The rows are grouped in 4 different ways at once. Each group adds its own fixed numbers to the row, and there is some noise. The rows also spread widely along 15 directions, which tell nothing about the answers.
Some rows, each with its group in each grouping after it:
[ -7  38   2  -4  -5  -4 -30 -17   3  -6   6 -33   3  -9   9   0 -11  -8
  36 -29  13  -9  -7  22  14   4 -18 -11 -14   7  17  22  21  19   0 -22
  -1 -13] | K_987 (3) K_287 K_464
[ 25  15 -13  -1   8  -5 -42  -6   0  -7  -9  -5 -24 -29   9  16  -7 -12
  10 -22  23  -9  -9  -4  13  18  11   9  10  -1  12   4   2  10 -21 -18
   9 -13] | K_515 (4) K_984 K_464
[-22  -5  21  20   4 -32 -21  -1  -1  15  10 -26 -31 -26 -11  13 -24   4
  29 -21  -2 -27 -10  -1  12   8 -13  -3 -31  -5  -1 -10  -3  30  24 -47
  26   1] | K_343 (0) K_48 K_924
[ 13  13   3 -12  -9 -29  -5   1  -9   5  -4  13 -40 -13 -13 -21 -35 -12
 -51  14  33   7   2 -26   4  13  17  26 -16 -14  -6   7 -31  18   8  33
   5  17] | K_190 (2) K_976 K_189
[-13  -3   1   0  -7   6   5 -16  12 -20 -18  -4 -14  26   3  -9   6 -23
  13  -9 -10   0  14  -3   6 -21   5  -7 -12   9   7  -9   6  17 -21  -6
  18  10] | K_372 (2) K_48 K_924
[ -6 -11 -18  15 -36 -14  -5  27   6  -9  17   4  53  10  -9  -4   4  29
 -27  19 -39  -5  -5   6 -37   8  -2  -3  30 -27  -2   0  -6  15  35  32
   3  -3] | K_372 (1) K_256 K_189
[ 16 -10   5  28 -14 -12  28  14  -9  14  16  36  43  -6   7  -8   2   8
 -21   4 -34  20   6 -11 -25 -11  -1  -8  38 -15   5 -12  14  -9  10   2
 -20  12] | K_987 (3) K_976 K_924
[-27 -24  -9  -7   3   8  13   3  -7   4   0 -13 -24  16 -10  -9   2 -10
  18  -2  29 -15   0 -18   6 -15   7  17  14  22 -28  19 -26 -29  38   1
  -2  15] | K_952 (4) K_984 K_924
[ 13  -2 -15 -15   2  11  19  -9  12 -27  -6  -4   4   1   4 -11   2  10
 -13   0 -29 -15  -1  -6 -13 -10 -12  -3  33 -14   1  20  -5  17 -16  13
  11 -16] | K_515 (1) K_256 K_464
[ 14  -3  -7  12   8  25 -23 -37  11  22 -16 -15 -25  14  -9  10 -27  23
  -1 -27  13 -47   5  13  11 -17 -28 -30 -16  12 -17   0   7  -1  -9 -10
  13   2] | K_190 (0) K_287 K_464
[  1  -9   1   4  12 -16  27  30  -3  -9  21   9  32 -39  18   0  25   0
   0  20 -29  51 -17  -2 -10  28   3  11  15   6  32 -19  -3   8 -20 -10
   7 -29] | K_952 (4) K_48 K_189
[-38  10   8   0 -31 -27  -2  -8  22  -8  11 -16   7   0   4   5  -5   6
  18 -13 -32  -5  14 -13  -4 -12 -15   4  19 -15  10  31   1  34  13   1
  34 -11] | K_343 (0) K_256 K_924
[ 29   2  -6   6 -23  -6  -5   3 -10  -9   8  -2  32  -4 -12   6  15  -4
  16  -1 -20  25 -11   8 -26 -14   4 -37  17  -7  29  18  28  24   3   4
  -9 -14] | K_515 (1) K_984 K_924
[ -6  20 -10  26  -8  -8  -8  -3   9  11  21  17   4  17  -8   3 -18  12
 -23   0  18 -18  -3 -11 -21 -28  -9 -32  20   6  10 -39   0  27  -1  -8
  11  21] | K_372 (4) K_256 K_924
[ 10 -11   9  -5   9  -7  29   0  -4  19  18  10  -5 -18 -11 -19 -16   6
 -28   3   3  16  -5 -19  -2   4   5   7   4  -3 -13   1 -31 -10   8   9
  -7   5] | K_343 (3) K_984 K_189
[ 35 -23  15  22 -10   1   7 -12 -23  28 -20  33 -18   1   4 -15  -6 -13
 -29  -3  13  36   8 -13   7  -5   9  -8  -9  13   7  -9  -8 -30 -19   5
 -11  12] | K_515 (2) K_984 K_924
[ 42  -9  -5  -5  11  -6  35   3 -18 -15 -15  25 -19  -6  -3 -13  11 -34
 -20  29 -11  40  -3 -26  -8  -8  18  -4  -7   0  14 -10   8  10 -25   8
  -1   2] | K_190 (0) K_48 K_189
[-36   7 -16 -11 -13  -3  15  -4  10 -20  10 -10  10  16  21 -20   4   8
   3  10   1  -9  -2  -5  -4  -7 -29  20  32  13   6  32 -18  -6  19  20
  15 -10] | K_952 (2) K_287 K_924
[-25  17 -12  12   8   7   5  -8  20 -23  -6  19   4  21  31  -9  10  -7
  -7  -5  -7  -5  13  -4   5  -7  -3   6  23   3   6 -34   2   0 -41 -13
  13   7] | K_952 (1) K_256 K_464
[-46  17  -4  -4  -2   7  27  -5  15   6  16   5  42  26  13 -27 -12  23
 -41  17   9  16  16   5  -4   4  -8   1  -7  13   6 -24 -19  -6 -12  32
   3   9] | K_372 (4) K_256 K_924
[ -3   0   2   7 -27  12 -14 -16  11 -14 -11 -19   6   2   1   1  28 -21
  50 -35 -31   2   3   5   2 -24  -4 -18  24  14  11  13  12  11 -14 -45
  -4 -20] | K_343 (0) K_48 K_189
[-25  23  15  -5  25  -8  28 -22   2  -7 -16  16 -35  10  22 -27 -16 -28
   0 -11  11  -7  22 -33  31  -8   2  42  -9  -7 -17  -2  -6 -16  -5 -10
   3  35] | K_952 (0) K_984 K_189
[ 36   9 -18  26   0   9 -15   1 -13  27  12  25  27   0  -5  -2 -18  15
 -29  -6  18 -21   2   3 -15   4   5  -4  19 -14 -19 -24  11 -23  14  -2
 -42  23] | K_952 (3) K_976 K_924
[  0  16   3  -7   8   0  11 -23   4  20   6   8  -4   7   9  -8 -36  15
 -25   2  13   2  18  -9  10   0  -8  10 -16  -9  -2  22   8  -3  -2  39
   3  13] | K_372 (3) K_976 K_189
[  4  18 -25 -17 -14 -17  -9  20   0 -31  16 -10   1  -4 -18  -2  14 -13
  -4  18  10   4 -16  -3 -19   4  15   7  17  -5   3   3 -12  28   9   9
   4 -13] | K_190 (2) K_256 K_189
[  5  20   1 -21   1  -7   8  -4   0  26  37   7  23 -17 -19 -16 -25  16
 -45   8  42  31   1  -1  -5  11  17  -7 -15   3   2  -9 -22   8  -3  34
 -12   4] | K_987 (4) K_984 K_924
[-15   9 -26 -31  13  17   7  -9  14 -23   0   1  10  25  14   2   6  -2
  -5  15   9   3  20   4  10   8  15  26  -3  -2 -12  12   9 -15 -21  44
  10   4] | K_987 (4) K_287 K_189
[-21  32  15  10  14 -31  17   9 -18  17  20  12  10  -6  -1 -11 -28  -1
 -15  11  23  11   2 -10  -3   7  -2   4 -24  -3  11 -28   4  13  22  -7
 -13  31] | K_190 (4) K_976 K_924
[ 20  -5  -2  -1  26   4  41  10 -14  -1   1  13   6 -15  -5 -19   7  -6
 -24  19   3  27 -10  -5  -9   5   3 -10   5  12  12 -24 -10   0 -21   1
 -15  -2] | K_952 (4) K_976 K_464
[ 37  -8  18 -21  33  26  38 -19  -9  21  -7  -1   1  -6 -34 -11 -12   1
  -6 -14  -6  12  19   4   6  -9  19 -25 -32 -12 -24  -9  13   0 -17  -3
 -36  23] | K_343 (4) K_976 K_464
[ 10 -21  -8  20  17   4  33   8  -1   9  14  21   7  14 -26   4  -4   4
 -25  27 -10   2   1  -2 -21 -11  13 -25  -8  -7 -15 -41   9   9  -6  19
   2  27] | K_952 (3) K_976 K_189
[-26 -24  16   9  -7 -19  17  20 -22  29   1   4  -6   8 -10 -22 -26  12
 -34  22  14  13   2 -11   0  21   5  19 -35   1 -17  -6 -33 -21  44  27
  -2  24] | K_372 (4) K_256 K_189
[ 18   7 -23  -7 -32  21 -16   2   6 -27 -15 -18  40   5  -1 -27  21   2
 -15  -9 -15   1  -9  24 -13  13  -3   0  27   3  12  21 -17  -4  -3  19
 -18 -27] | K_372 (2) K_984 K_189
[  4  -9 -15 -19 -10 -17  11  17   6 -32  16 -22 -14 -21 -37  -5  21 -25
  18   6  -8   1 -22 -18 -24 -16  17 -15  22   5  -5  -7 -24  45  13 -31
  11 -16] | K_190 (0) K_48 K_924
[ -9   6 -23   2  12 -11  11   5  -1  -2  23  19  -1   0  23  -8  -5  14
 -28  25  28  12 -20 -18 -12  -7 -16   4  40  25  17  -3 -22  -8   0  11
  13  -9] | K_190 (1) K_984 K_464
[ 20   3  -8   2   0   4  16  20 -32 -33 -20 -19  14   3   1 -19  24 -28
  18   7 -10   5 -23   8 -15  -1  -6  -4  12   6  25  23  12  -1  22  -6
 -23 -12] | K_987 (4) K_984 K_924
[ 17   1 -19  17   2   7  -6   5 -13   8   4  26  19  12  -1   4  12  -9
   0   1   2   0   5   0 -11  -4  20   1  21  -4 -15 -23  19 -30   2 -12
 -39  24] | K_343 (3) K_976 K_189
[-26  -7  14  13 -15  11 -17 -25  17  14 -13 -19 -16  15  -6  -1  -9 -14
  14 -27   3   3  12  16  19  -5   5 -28 -39  21   2 -21 -10  14 -30 -19
  16   2] | K_343 (3) K_48 K_464

New rows. What belongs after each?
[-31  -9 -20  15  -3 -19 -22  12   4  12  21  22 -10  20   7  29   4   2
   0  20  25  10   7  -9  -1   4  20  20   4  11 -13 -27   0 -15   3   8
  26  17] | K_190 (2) K_256 K_189
[  3  26   5 -22   9   8  -3 -29   6  -2 -14 -14 -15 -19  27 -20  -1 -13
  18 -34  15  15   7  -3  31   5 -19  13   2  24  11  27  -4 -16 -27 -32
  -8 -23] | K_190 (0) K_287 K_464
[-31   0   1  23 -20 -33 -10  24 -15  -3  13 -13  -9  11 -16   4   0  -6
  10  21   7   6 -20   4 -15   1  -5  -9 -18   9  13 -12  -6  25  32  -4
  21   3] | K_190 (2) K_256 K_189
[-21   4 -16  23   3   6  11   7  -1  -1  10  12  26  29  -4 -22 -11  10
 -41  15   9 -28  -5   9 -17   2   0  -4  -1  -1 -17 -46 -19 -11  12  14
  -7  29] | K_987 (3) K_984 K_924
[-28   9 -10  -2 -23  -8 -22  -4  13   5  24   2  30   8  -3  12   6   7
  10  -4   7  15   9   8  -4   3  16   6   8   2  -2   1   1   0   3  14
   6   3] | K_515 (2) K_984 K_189
[  1  -4 -10  -8   4  10  -4   8   1 -28  -9 -31  -6  -3 -23 -19  11 -12
   8  -7   2 -10 -17  19  -1   9  10  -8 -12   2  -8  -4 -21  12   3  -9
  -6 -10] | K_952 (1) K_984 K_189
[  8  -1   6   4  -9 -22 -20   2 -11   8 -10   2 -28 -31  26  -6 -18  -5
  -8 -10  16   9  -5 -18  17  24 -10  26   9   4  17  23 -19  -9   0  -5
  13 -14] | K_515 (4) K_287 K_924
[ 34  -5  -6  -5   9  21   7  -2   9 -17  -5  -5   7 -12 -13   9  28 -23
  27 -16 -21  18  -1   7  -5 -12  19 -25   6   3  11 -16  18  23 -39 -24
  -7 -15] | K_952 (4) K_48 K_189
[ -4 -40 -24  20  -9  -3   4  24   7  -2  11   3  16 -10   3  12  24  21
 -12  27 -27  13 -18   4 -22  11 -11  -5  42  16  11  -3 -18  -7  -7   8
  24 -34] | K_343 (0) K_976 K_189
[ 38 -30   0  21   2  31 -16 -11 -11  36   3 -12  11   1 -30  17  -6  22
  13 -29   3 -24  -6  25  -8 -15   0 -43 -10  10 -16 -17  15  -9   7 -27
 -21   0] | K_987 (4) K_48 K_924
[ 15  21  -6  -1 -22  11  -4 -23   5   1  -7   7   4  31 -12  -8 -12  -9
  -7  -7   8  -1  14  -6  -9 -35   0 -33   2   0   7   8  20  19  -4  21
  -7  21] | K_372 (4) K_287 K_189
[  3  19 -15 -31   3  13  -4   3 -16 -24 -15  -8  19  12   1 -24  15 -29
   4   3  25  15   9  13  11  23  29  23 -19   0 -15   2   5 -25   2   7
 -43  13] | K_987 (4) K_287 K_464
[-10  12   4  13  10   2   9 -21  -3  -4 -23  26 -13  34  28 -12 -11 -17
  -5 -10   3  -5  22 -17  16 -20   1  10   0   0  -3  -9  14 -17 -10  -3
  -2  34] | K_190 (1) K_984 K_464
[ 45 -45  14   2  -4  13   2  -5   4   1 -29  -9 -40 -33 -10   7  14 -28
  24 -30 -26  27   3  -7  16   2  19  -5  -2   1   0  27  -7   0 -29 -13
  17 -27] | K_952 (3) K_984 K_189
[ 39 -22 -20  15 -18   4   6   5 -17   2  -4  12   6  21 -17  -1 -10   1
 -41  34  -5   4  -9   2 -31  -9   4 -32 -10 -10  12   0  11  15   6  50
   8   3] | K_987 (3) K_48 K_924
[ 17   6  -9 -12   9 -25   0   8  -5 -36 -27  11 -73  -8   7 -11  -7 -41
 -34  25  22  16  -5 -28  13  16  19  30 -20  -7  14  -3 -24  26 -33  21
  39  -3] | K_190 (2) K_256 K_189
[ 25 -14 -12   9 -30  17 -10  -3   7  -8 -14 -15   0  13 -27  -4   6 -11
  -1 -10 -15  -9  -7   8 -18 -19   7 -34  11   3  -2  10  -8  18   0   7
   2  -8] | K_190 (3) K_984 K_189
[  9  22 -11   9  -5 -22 -14   0  -3 -18 -14  17 -37   3   8  -6 -15 -36
 -14   4  24  -4  -3 -27   2  -6  16  11   8  -4   9  -8  -8  18  -5   2
  13  18] | K_190 (3) K_984 K_464
[-15 -38 -14 -12   1  13   4   2  -5   9 -12  -9 -31  16   0   0   3  -9
   5  10  26   6   6 -13  12   0  14  16  -8  30 -16  14 -24 -32   9  14
  12  -1] | K_190 (4) K_48 K_924
[  8  35 -11   2 -16   7 -11 -36   4  11   4  20  -5  30  16 -11 -20 -16
  -5 -19  24 -13  19 -21   2 -39  -3  -8  22   0   3  12  17  -2  -5   3
 -17  25] | K_343 (3) K_48 K_924
[  7  13 -20  15 -16   4   4  -5  -1 -26 -22  -7   4  28  -1 -20  -9   3
 -25  12 -18 -40  -7   0 -23 -13 -27 -13  19 -13   9   9   2  25   9  21
   9   1] | K_952 (0) K_256 K_464
[-37  35  -8  -4  21  -1  11  -8  10 -33   0   0  43  22  39 -16   5   2
  -7  13 -21   5   8  21   4  20 -11  11 -18  -9  27 -27  19  11 -33   6
   3   2] | K_343 (1) K_48 K_464
[  1  -6  -6   7  -1 -11 -36   3  24   4   4  14   6 -33  31  36   3   3
   6 -15  -4  28  18  -1  18  35  22  26   9  -8  18  -4   7   2 -41  10
  40 -25] | K_952 (4) K_984 K_924
[ -2 -11 -22   2  26   8   0   5 -13 -11 -19  10 -15  16  23  -5  -4 -13
  -7  16  12 -20   5  -3  13  26  12  42 -13  -6 -21 -12   3 -36   2  11
  -4  18] | K_952 (3) K_48 K_464
[ 16 -10   2  18 -10  -3   1   2   6 -22 -16  -6  -4  -9   9  10  13 -21
  28 -18 -47  -6  -1  -4  -8 -13  -6 -13  18  -8  21   4  18  28 -11 -27
  21 -17] | K_190 (3) K_48 K_924
[-38  38 -15 -25  19   3  29 -17 -10   6  20  -1  17  28  11 -22 -12   4
 -13  30  46  22  10  -2   3  -5  -9  11 -18  25   5   7   6 -21   4  31
 -14  14] | K_190 (0) K_976 K_924
[-13  13  43  29 -10  -2  -2 -29   4  40   5  -6 -10  -7   1   1 -25  -2
  32 -50  -7   3  14   3  20 -27 -19 -25 -16   9   6   3  21   8  -4 -39
  -3  13] | K_987 (3) K_976 K_189
[-22 -28   8   7  -1 -25  27  16   0 -19  -4   8 -21   1   0  -3   1 -24
   6   9 -25  -4   5 -30  -3  -9  16  23  14 -16 -18   5 -11   7  26   4
  26  22] | K_987 (3) K_984 K_464
[-25  24   2 -23   7   5   3 -32  37  17  28   7   1  -9  15   7 -18  13
  -4 -17  24  22  24 -12  21  -7   5  10   7  10   5  11  -8   7 -38  24
  28  -6] | K_952 (4) K_984 K_189
[-27  -2   6   3 -24 -15  -7   8   8 -10   3 -19  20 -11   1  -5  12  -9
  19  -7 -21  17   0   6  -2  11   1   0  -8   7  12  -5 -10  18   5 -22
  12 -18] | K_190 (0) K_48 K_924
[-13  19  -1  10   8  -1   8  -5   4  11  20  20  57  14  10   3   0  19
  -8   2 -12  10  13  16 -10   5   2  -2 -11  -7   1 -44  22   0  -9  -4
 -13  19] | K_190 (2) K_48 K_464
[ -8   3 -15 -17 -22  27   3 -17  -7 -15 -33 -11  16  34  13 -28  16 -17
   4  -5  -2   7  25   7  10   5   6  18  -4   5 -11  32   4 -38  -5  18
 -24  -1] | K_515 (0) K_256 K_924
[-14   2  23   6  26  -7  30 -17  -5   7  -3  14 -40   1  20  -5  -9 -28
  27 -18   4   4  12 -30  25 -25  -1  24  -1   4  -8   9  12 -19  -1 -22
   7  27] | K_987 (3) K_984 K_189
[ 21 -37  10   0   4  -3   3  14 -23  12  -7 -15  16  -9 -29  -1  -9  17
 -10  10 -15  14   0  29  -4  38  16 -16 -64 -19 -17 -12   4  -6  17  15
 -10   6] | K_515 (1) K_287 K_924
[  2  33 -28 -25   2  12   1  -5 -15 -12  -1  -8   6  23   3 -27  -5 -10
 -17  19  43   1  -8   4  -3   3  -3   7  -3  16   2  15  -5 -15  11  26
 -27   5] | K_190 (4) K_287 K_189
[  8   1  -9 -25 -20 -10 -18  14  -7 -21 -14 -11   3 -27  18 -16  11 -24
  10  -8   1  16   3 -15  10  32  18  48  21  -7   3  41 -18  -7  13   5
 -12 -22] | K_952 (4) K_48 K_464
[-10 -22   0  19  21   8  14 -11  13  -7 -11   3 -15  20   3  26   0  -5
  27  -8 -31 -22  20   2   6 -12   1 -12 -20 -15 -16 -21  33   7 -15  -5
  33  22] | K_952 (3) K_287 K_924
[-16 -27  12   2  -5   2  10  11 -13  41  10  -3   0   3 -23 -19 -17  18
 -27   9  25  20   1   1   3  16  13   2 -31  18 -26 -17 -38 -29  26  11
 -16  15] | K_372 (4) K_256 K_189
[ 24  32 -19 -17   2   5 -28 -11  17 -16  16  -7  23 -28  18  13  16  -3
  22 -23   9  24  -2  13   4   9   6  -3  24   2  30  16  21  14 -38  -8
   0 -37] | K_952 (1) K_984 K_924
[ -8  -5 -10 -17   9   3 -10   7  -8  21  18   6  16  -6  -4  -2   3  -2
   7  -5  37  19   9  -6   9  18  36  26  -6  15 -28 -21  -9 -38  16 -17
 -36  18] | K_372 (4) K_48 K_464
[  0   3 -14   0  26  43  19 -26   1  -2 -14  10  13  46  12 -19  -7  11
 -31   8   8 -10  12  24   7  -6  -3  -9 -29   7 -10 -27  13 -23 -37  24
 -12  17] | K_987 (1) K_48 K_189
[ -5  -6   5  -6  -3 -35   2  14 -10  28  53  11   6 -19 -34  10 -13  14
  -3  11  23  16  -8 -11 -14  -1  18   1  -8  -7 -26 -18  -7   8  41   1
  -4  23] | K_987 (2) K_287 K_189
[ -5   0   6   4  -6   2 -12 -23  11  21   5  13 -23   2   4  11 -12 -15
  18 -24  11   8  21 -16  17 -16  18   2  -8   4 -12  -6   9  -4 -19 -16
   6  18] | K_515 (3) K_48 K_189
